Every row belongs to one group in each of 3 separate groupings. Each group adds its own fixed numbers to the row, and there is some noise. The rows also spread widely along 9 directions, which tell nothing about the answers.
Some rows, each with its group in each grouping after it:
-8  -15  -34  22  22  -7  -12  -19  -40  -32  2  -6  -17  9  26  -8  -3  9  4  11  43  -2  3  31  20  8  -15  -17  20  6  -6  -21  1  -27
k_80 k_816 K
-19  6  -13  25  27  -10  7  36  25  25  -4  -32  -38  32  4  11  27  -10  5  -7  13  -20  -8  -3  -35  13  -19  -8  7  62  2  -3  -8  -20
k_748 k_816 E
4  -18  -18  13  -11  6  -22  18  1  -45  -20  11  7  14  27  -43  -20  4  18  9  28  18  4  -1  10  -7  -1  -1  37  -13  41  -3  26  4
k_95 k_887 M
28  7  47  -22  -51  28  7  -57  3  5  -12  35  12  4  -4  2  32  -11  -26  12  -47  -27  -38  1  -17  -10  -3  -23  -26  -9  9  15  -47  21
k_95 k_887 W
-6  4  30  -8  -10  -21  15  6  28  31  19  -13  11  19  -50  9  27  14  -1  -8  -6  11  -4  -23  15  -15  -11  48  35  15  4  6  -40  7
k_748 k_722 E
1  36  -37  34  -22  -11  -19  -19  35  19  21  43  -4  18  -5  -19  -24  26  -25  28  22  16  11  16  -29  -19  5  33  71  -2  -12  -2  13  42
k_80 k_518 S
34  -28  4  28  -9  -18  5  16  -1  -19  -15  -19  -23  2  -6  7  -30  -13  -12  13  -32  5  -35  17  31  -27  5  5  -23  9  10  41  -27  -23
k_451 k_518 B
22  -30  -7  6  -13  -10  -2  -3  -10  -22  -8  -8  6  -18  -19  -18  -17  -4  16  13  -18  17  -25  -15  45  -20  -10  22  4  -17  -1  7  -13  -21
k_451 k_722 S
7  12  -6  -34  -1  40  -5  30  27  17  -24  -10  0  -32  -13  -7  10  -34  19  0  -60  4  -44  -80  -57  -11  -9  -6  -59  -4  0  -3  19  -6
k_95 k_960 B
14  -9  16  -16  10  -19  25  0  -3  -21  26  -15  22  27  16  6  4  22  21  -14  60  12  39  13  31  23  -1  12  70  7  54  9  4  22
k_451 k_960 K
5  -16  -12  9  19  -21  7  10  -12  -25  6  -25  0  13  25  -6  -15  12  18  -4  58  13  32  27  35  22  -4  -3  53  12  29  2  13  2
k_451 k_960 W
10  21  5  -37  22  2  37  -42  -15  -12  28  -32  8  -11  11  53  5  -6  26  -27  28  6  35  -3  13  45  -1  -14  25  24  -15  -20  -6  -1
k_451 k_816 M
28  0  7  8  -33  -1  -6  -47  -22  -29  11  37  4  11  12  -1  -4  22  -22  24  6  9  -1  35  33  -17  10  7  28  -26  5  11  -26  16
k_80 k_816 K
41  27  -10  -17  -25  31  -3  -22  1  -16  -5  32  -7  -30  20  20  -41  -22  -14  17  -38  5  5  -1  -6  5  20  -14  -47  -38  -27  28  22  24
k_451 k_816 B
2  4  -8  2  12  14  -5  7  -16  -34  -7  3  -7  -5  37  20  -29  -20  2  -7  16  -2  35  35  19  22  19  -38  -36  -23  -2  25  29  1
k_451 k_816 M
-13  -9  18  -23  23  -9  25  -12  -1  10  25  -23  23  20  -2  11  29  -2  26  -14  43  -3  21  -15  11  25  -25  9  51  25  16  -33  -3  -12
k_748 k_887 S
-28  -26  -30  1  36  -14  -2  2  -29  -14  0  -24  -3  14  4  -13  -10  -3  3  -5  61  -8  17  13  26  17  -28  -7  13  -1  -8  -19  6  -26
k_451 k_722 B
6  9  -6  -27  -7  3  6  -25  -18  -34  21  16  30  3  13  -1  -27  16  2  5  58  22  53  4  33  28  1  10  64  -34  10  2  30  25
k_95 k_722 B
49  -9  32  1  -45  5  1  -6  -5  -40  -7  27  10  6  29  4  -20  -1  -5  20  -19  12  11  22  50  -8  30  1  4  -31  31  48  1  14
k_748 k_816 E
-31  23  -34  9  37  9  -3  6  -6  -7  0  -17  -25  2  19  20  2  -13  7  -8  32  -7  20  12  -28  30  -9  -35  -8  23  -26  -17  23  -16
k_95 k_816 M
12  -2  48  2  -18  8  5  13  -8  -13  -1  14  6  0  6  25  -13  -2  -23  -2  -14  6  23  40  43  -3  27  -17  -41  -41  10  62  -4  12
k_95 k_816 W
32  -11  12  -22  -18  8  15  -17  -13  -32  -5  -31  13  -45  -16  23  -6  -15  28  -4  -45  29  -25  -36  29  -13  9  4  -14  0  -3  4  -18  -24
k_95 k_518 M
-16  7  17  -6  6  -21  30  -22  20  44  27  -14  3  47  -29  16  40  14  -17  -11  36  -13  0  -7  -21  5  -23  21  56  49  6  -17  -43  7
k_748 k_518 B
17  11  -10  8  -9  4  -9  36  49  27  0  -6  -1  -23  -29  -6  -12  -8  20  0  -45  30  -32  -59  -32  -32  1  38  2  6  6  8  12  7
k_80 k_518 S
-7  -33  -3  21  -14  3  -25  4  -17  -21  -31  19  0  18  11  -38  1  -7  -15  17  4  -15  -25  14  20  -24  -6  -12  -8  -19  17  10  -9  -12
k_80 k_722 E
-26  44  27  3  -12  9  -15  23  46  57  19  31  0  5  -39  17  -7  -4  -35  -4  -33  3  25  18  -14  -17  9  25  -39  -34  -24  39  -2  43
k_748 k_887 W
15  2  -35  36  20  -24  -2  55  19  -21  5  -30  -24  -7  4  1  -39  -2  30  14  5  38  5  -2  9  -1  1  23  45  23  11  17  35  -14
k_95 k_960 S
9  -38  15  9  -5  -8  4  2  -22  -18  -11  -18  -7  8  -19  -6  20  -2  -1  6  -18  -9  -44  -1  26  -16  -18  -5  -14  9  18  16  -43  -35
k_95 k_722 K

New rows, each followed by its group in each grouping:
1  -9  21  3  10  -18  14  5  3  4  9  -32  -7  1  -35  34  15  -12  6  -10  -21  9  -13  -2  25  -11  -7  15  -5  24  -5  12  -42  -25
k_748 k_722 M
11  31  11  -27  -9  15  7  -14  19  21  17  -8  3  -36  -41  47  6  -24  9  -7  -59  14  -5  -33  -12  -3  4  16  -34  -4  -36  10  -18  5
k_748 k_722 M
30  -10  21  -29  -16  17  -1  8  -12  -34  -6  -8  23  -47  4  1  -31  -12  30  -5  -30  35  10  -20  50  0  13  8  -22  -47  12  21  23  -5
k_95 k_887 W
-10  34  -15  -1  6  21  2  -5  22  34  11  14  -13  5  0  16  16  -15  -4  5  -5  -18  5  -13  -51  17  -11  -16  -11  18  -28  -12  13  9
k_748 k_816 S
11  -12  -5  18  -39  3  -17  -25  0  -12  -20  34  -4  27  8  -33  13  3  -22  32  -1  -22  -23  13  1  -16  -9  -4  18  -3  10  5  -23  6
k_748 k_722 E
4  34  31  -19  -28  10  24  -61  10  37  23  27  20  7  -25  29  17  -4  -34  -1  -16  -25  1  11  -13  -1  2  -4  -12  -12  -28  7  -33  32
k_451 k_518 S
7  29  9  12  -4  -7  8  -36  11  2  18  14  -4  30  12  35  10  0  -21  5  12  -5  10  36  -18  3  12  -7  42  23  13  10  -24  31
k_80 k_960 M
-11  8  0  -5  23  -27  16  4  0  5  28  -49  -4  -18  -39  21  -7  11  22  -14  11  39  12  -8  37  6  -19  39  40  19  -23  -14  -17  -20
k_95 k_887 W
13  15  30  -13  -1  13  30  -43  -9  -3  2  -14  -4  11  15  56  24  -23  -11  -11  -12  -32  -7  18  -26  25  6  -49  -18  39  2  13  -31  -1
k_95 k_518 M
-2  42  -11  -23  1  12  9  6  32  27  9  -23  -11  -30  -30  19  9  -3  19  -9  -33  21  -11  -57  -35  4  -9  24  -2  18  -38  -17  3  1
k_95 k_816 E
-22  3  8  -1  28  -3  10  14  14  15  6  -26  5  16  -3  24  19  -8  7  -29  21  -3  9  -7  -21  3  -3  -9  7  28  15  -1  -4  -2
k_80 k_518 M
14  -17  -22  14  -25  10  -16  -20  -21  -25  -33  2  -10  -17  12  -25  -16  -14  -6  21  -24  -14  -33  8  14  -15  -1  -20  -40  -13  -18  0  -8  -17
k_451 k_518 E
-4  -9  32  -2  -7  12  -9  59  40  28  -10  8  4  17  -20  -17  10  -14  -7  -19  -41  -9  -20  -19  -19  -27  -3  10  -61  -24  35  45  -5  17
k_451 k_887 K
-1  10  -17  6  0  17  -4  -56  -22  6  -1  12  -13  -1  8  14  19  -11  -23  10  -10  -35  -28  19  -35  -2  -14  -37  -29  15  -27  -17  -26  -9
k_80 k_518 K
-3  -29  6  27  19  -26  13  0  -27  -34  -5  -42  -15  19  0  13  12  -5  6  5  14  7  -20  31  41  -5  -8  -11  22  34  17  3  -37  -42
k_95 k_960 M
25  5  -11  23  -34  5  -15  12  29  11  -6  18  -9  -16  -22  -10  -18  -9  -5  28  -58  13  -33  -17  -9  -38  8  22  -20  -10  -11  24  -1  2
k_748 k_518 S
21  -22  17  -11  -8  20  -4  -39  -37  -33  -9  11  10  -7  23  5  11  -20  2  6  -20  -20  -23  15  18  -5  -4  -32  -36  -18  16  4  -18  -17
k_80 k_887 K
32  23  -40  4  -18  -1  0  -59  -19  -31  7  3  -20  -22  21  15  -19  4  6  33  2  13  5  12  13  18  0  2  40  15  -44  -25  -1  -5
k_748 k_816 E
4  7  14  -2  10  10  10  17  14  12  -3  -4  -1  -2  1  24  -1  -29  0  -3  -26  -16  -4  1  -13  5  4  -20  -46  0  0  26  7  4
k_451 k_960 S
-24  -9  42  -26  -12  21  5  -6  -1  6  -12  9  33  20  -13  -12  48  -4  -6  -11  -3  -14  -13  -18  -4  -13  -2  -16  -20  -17  30  1  -24  8
k_95 k_960 M
19  15  -5  -7  1  3  19  -66  -30  -39  10  -8  -8  -2  23  37  -2  -14  4  8  7  -7  8  32  7  27  -4  -32  23  23  -17  -15  -17  -11
k_95 k_887 M
-3  -3  2  -5  17  10  5  -7  -28  -15  2  1  -6  1  14  27  -5  -20  -9  -8  6  -30  16  36  13  21  -4  -37  -51  -15  -7  25  0  -4
k_451 k_722 K
15  -17  56  -46  -13  13  16  -30  -20  -12  10  12  46  -2  -9  20  7  -9  -9  -10  -2  4  9  -9  48  -6  7  8  -8  -47  21  25  -19  8
k_80 k_722 B
18  23  -9  -39  -15  32  -7  -3  -2  -16  -1  -1  23  -63  -2  -1  -22  -6  31  4  -29  39  13  -44  6  6  11  8  -14  -43  -13  -4  41  16
k_95 k_960 W
-4  -8  -9  1  -22  14  -23  -3  -9  -11  -14  23  12  -15  3  -33  -5  4  -3  25  -3  10  -1  6  24  -17  2  1  -8  -40  1  -1  11  6
k_748 k_960 W
-17  26  4  3  6  17  3  0  12  29  0  8  -16  7  -9  28  1  -23  -36  1  -24  -26  -9  11  -43  2  -1  -27  -57  3  -28  25  -7  3
k_95 k_518 B
16  -34  -16  9  -7  -15  8  -16  -22  -40  -9  -11  1  28  28  -26  -2  16  8  14  54  -3  -9  4  15  7  -16  -10  68  27  39  -14  -5  -15
k_95 k_518 B
22  -35  20  16  -3  -16  6  11  -20  -32  -16  -30  -14  -3  4  10  -10  -25  11  10  -32  3  -23  18  57  -16  -2  4  -21  8  9  22  -28  -47
k_748 k_887 E
11  0  -11  3  25  -9  11  -8  -7  -7  9  -25  -20  1  8  28  -12  -24  6  7  3  -1  1  10  6  15  -16  0  5  27  -12  -6  -4  -26
k_748 k_887 B
